There are 5 hidden switches. A switch that is on adds its own fixed numbers to the row, and there is some noise. The rows also spread widely along 7 directions, which tell nothing about the answers.
Some rows, each with its switches (1 for on, 0 for off) after it:
[  5.1  21.5   2.2   7.5 -11.5  19.1 -11.1   5.9  -9.0 -21.9   7.5  25.5
 -15.3  -3.7]
1 1 1 0 0
[  8.7  17.2   3.2 -14.0  -0.8  16.8 -30.3  -6.6  15.2  -3.9  26.9  25.9
 -29.2 -24.4]
1 0 1 1 1
[  7.3   0.4 -12.0 -12.0   0.8 -10.5 -16.8   5.6   7.5   7.6   4.0  -4.9
 -25.5  -9.2]
0 0 0 0 0
[  3.0  15.9  -4.9   9.3  -2.2  -9.3  -6.8   4.9  10.4  15.6  14.2   3.6
 -20.9  -8.0]
1 0 1 0 1
[ -7.4   2.9  17.0  -2.4   3.2   3.7 -17.6  -2.0   6.0  14.5  10.0   1.5
 -32.0 -30.2]
0 1 1 1 1
[  6.1   7.0   6.4  -2.6 -11.6  10.0  -6.9   1.4  12.7  -3.1   6.1   5.3
  -4.0 -18.3]
0 1 0 0 0
[ -4.5   6.7  10.4   1.1   6.3   9.6 -21.8 -12.3  10.4   4.8   5.2   6.9
 -16.0 -25.6]
0 0 1 1 0
[ -2.2   3.5 -16.0  -2.0  -7.6  -2.7 -34.4  -1.2   5.9  -3.7  12.9   4.1
 -17.5  -9.0]
0 1 0 1 1
[ -5.6  14.1   4.7  -2.8  -6.1   6.2 -27.8  -0.9  18.1   1.7  16.4  17.9
 -33.7 -30.0]
0 1 1 1 1
[ -5.2  15.6   7.8  18.9  -0.8  -4.1 -15.5  -3.9  12.9  13.5  12.6  12.8
 -34.8 -30.2]
1 0 1 1 0
[ 11.9  16.2 -10.3  17.9 -12.6  -9.6  -7.0  10.1  12.7   5.2  12.9   5.9
 -10.1  -5.3]
1 0 0 0 0
[ 14.6  -2.1  27.6 -17.2   2.3  10.8   4.1   8.9  -4.8   8.1   9.1   0.0
  -9.5 -11.2]
0 1 0 0 0
[ -8.4  13.9   6.4  11.1   6.4  -1.0  -7.8 -10.9  -0.7   9.4   2.5   9.1
 -17.1 -13.4]
1 0 1 0 0
[  2.8   0.8  -4.4  -2.2 -11.1  -7.2 -14.2 -18.7  14.5  14.8   8.5 -11.0
 -10.2 -28.9]
1 1 0 0 0
[  4.2  18.6 -12.5   0.4  -7.5  -4.9 -35.7   5.3   3.7  -3.6  24.5  23.0
 -37.8  -6.5]
1 1 1 1 1
[  7.6  15.1  -1.3  -8.7  -0.4  12.2 -13.3  -3.5   8.5   1.6  16.1  11.8
 -18.3 -16.5]
1 0 1 0 1
[ -3.7   7.7 -19.0   9.7  -4.6  19.1 -29.0  -6.1  -3.0 -23.2   5.9   8.4
  14.2   6.8]
0 0 0 1 1

New rows, each followed by its switches (1 for on, 0 for off):
[-11.1  12.4 -10.2   8.2   4.4 -12.3 -31.3 -21.3  14.9  18.9  15.9   7.2
 -24.7 -19.7]
1 0 1 1 1
[-18.3   9.8   9.2   0.8  14.4  -7.9  -9.3  -4.7   5.3  22.3   2.8   7.5
 -28.6 -11.0]
0 0 1 0 1
[ 3.5  7.5  1.1 -5.5  1.4 17.6 -6.8  7.3 -3.5 -9.0  5.9  9.8 -1.7  3.8]
0 0 0 0 1
[ 20.7  -2.1  11.5  -2.6  -5.0   2.0 -14.9   6.7  -2.0  12.5  16.5 -12.3
 -27.9 -28.7]
1 1 1 1 0
[ -2.9  19.5   3.2   8.3  -1.4  -6.7 -19.9  -5.9  22.2  13.8  26.2  24.8
 -23.7 -16.6]
1 0 0 1 1
[-18.2  10.4  26.5  17.1   5.8 -12.1  -9.8 -11.4   9.3  21.5   7.8  16.3
 -13.1 -14.7]
0 1 0 1 0
[  7.4   4.4  11.4   3.0  -6.1 -13.0  -8.4   4.0  42.8  36.0  24.3  -6.7
 -19.8 -39.5]
0 0 0 1 1
[  3.7  13.4 -23.9   4.1  -0.2 -24.1 -23.2   5.1  12.3   9.3   6.9   2.2
 -15.6   6.2]
0 0 1 0 0
[-13.3   7.9  15.1   7.1  -0.9  13.0  -5.8 -14.8  -6.4   1.6  -3.6   5.3
 -23.7 -29.5]
1 1 1 0 0
[ 16.9   3.7   5.8 -11.2  -2.0   7.5 -21.0  16.9  -3.4  -1.3  19.6   3.0
 -22.0  -6.5]
0 1 1 1 1
[  6.3  -6.7 -32.3   4.7  -2.2 -28.6 -20.7 -16.9   4.7  24.2   4.2 -30.8
   3.2  -4.1]
1 0 0 0 0
[ 21.8  -1.0  -6.2 -19.9   2.1  13.9 -30.0  -4.9   2.4  -0.4  22.6  -5.3
 -14.5 -19.1]
1 0 1 1 1
[-13.5  15.8   7.4  26.9  -5.7  -3.7 -13.1  15.0   0.9   5.8   6.1  11.0
 -29.5 -10.3]
0 1 1 1 1
[ -8.4   9.9   2.8   4.3   1.9   0.7 -24.9  10.3  -8.9  -1.9   8.7  13.6
 -33.9  -3.2]
0 1 1 1 1
[  8.8   0.3   7.5   1.6   7.9 -17.4 -14.2  -9.0   6.4  28.7  19.3  -6.1
 -12.3 -12.0]
1 0 0 1 0
[ -3.9  15.9 -16.2  19.3 -19.7  -0.2 -15.1  -4.7   1.4 -10.8   3.5   9.3
  -5.2  -5.3]
1 1 0 0 0
[ 13.2   3.4   4.5 -17.6  -6.2  -0.7 -13.1  -6.2   7.5   7.2  16.0   6.1
 -22.0 -21.0]
1 1 0 0 0
[  3.3  16.7 -16.9  11.3  -2.0 -10.3 -17.6   4.7   9.4   0.2   6.5   9.2
  -1.4  11.2]
0 0 1 0 0
[  2.5  -0.9  -1.4   4.4   3.4  -2.1 -19.3   4.7  -2.8   2.7   4.9  -2.2
 -15.4  -4.9]
0 0 0 1 0
[  7.4   2.9   4.0 -17.4  -5.4  22.5 -14.9 -16.4   4.3  -1.1  12.7   0.4
  -6.1 -27.5]
1 1 1 0 1
[  7.2  -2.1  -3.8  -0.5  -2.0  -6.0 -27.3  10.0  -8.2   2.0   5.6  -8.8
 -30.4 -10.8]
0 1 1 1 0
[ -7.3   5.8   6.9  -3.0   2.8  33.0 -20.6  -8.3   2.0 -13.3   3.5   6.8
 -14.4 -27.9]
0 0 1 1 1
[  7.5  -2.3   6.6 -14.6  -4.0  11.1  -8.4  -2.5   1.6   0.2   4.1  -4.3
  -5.9 -16.6]
0 1 0 0 0
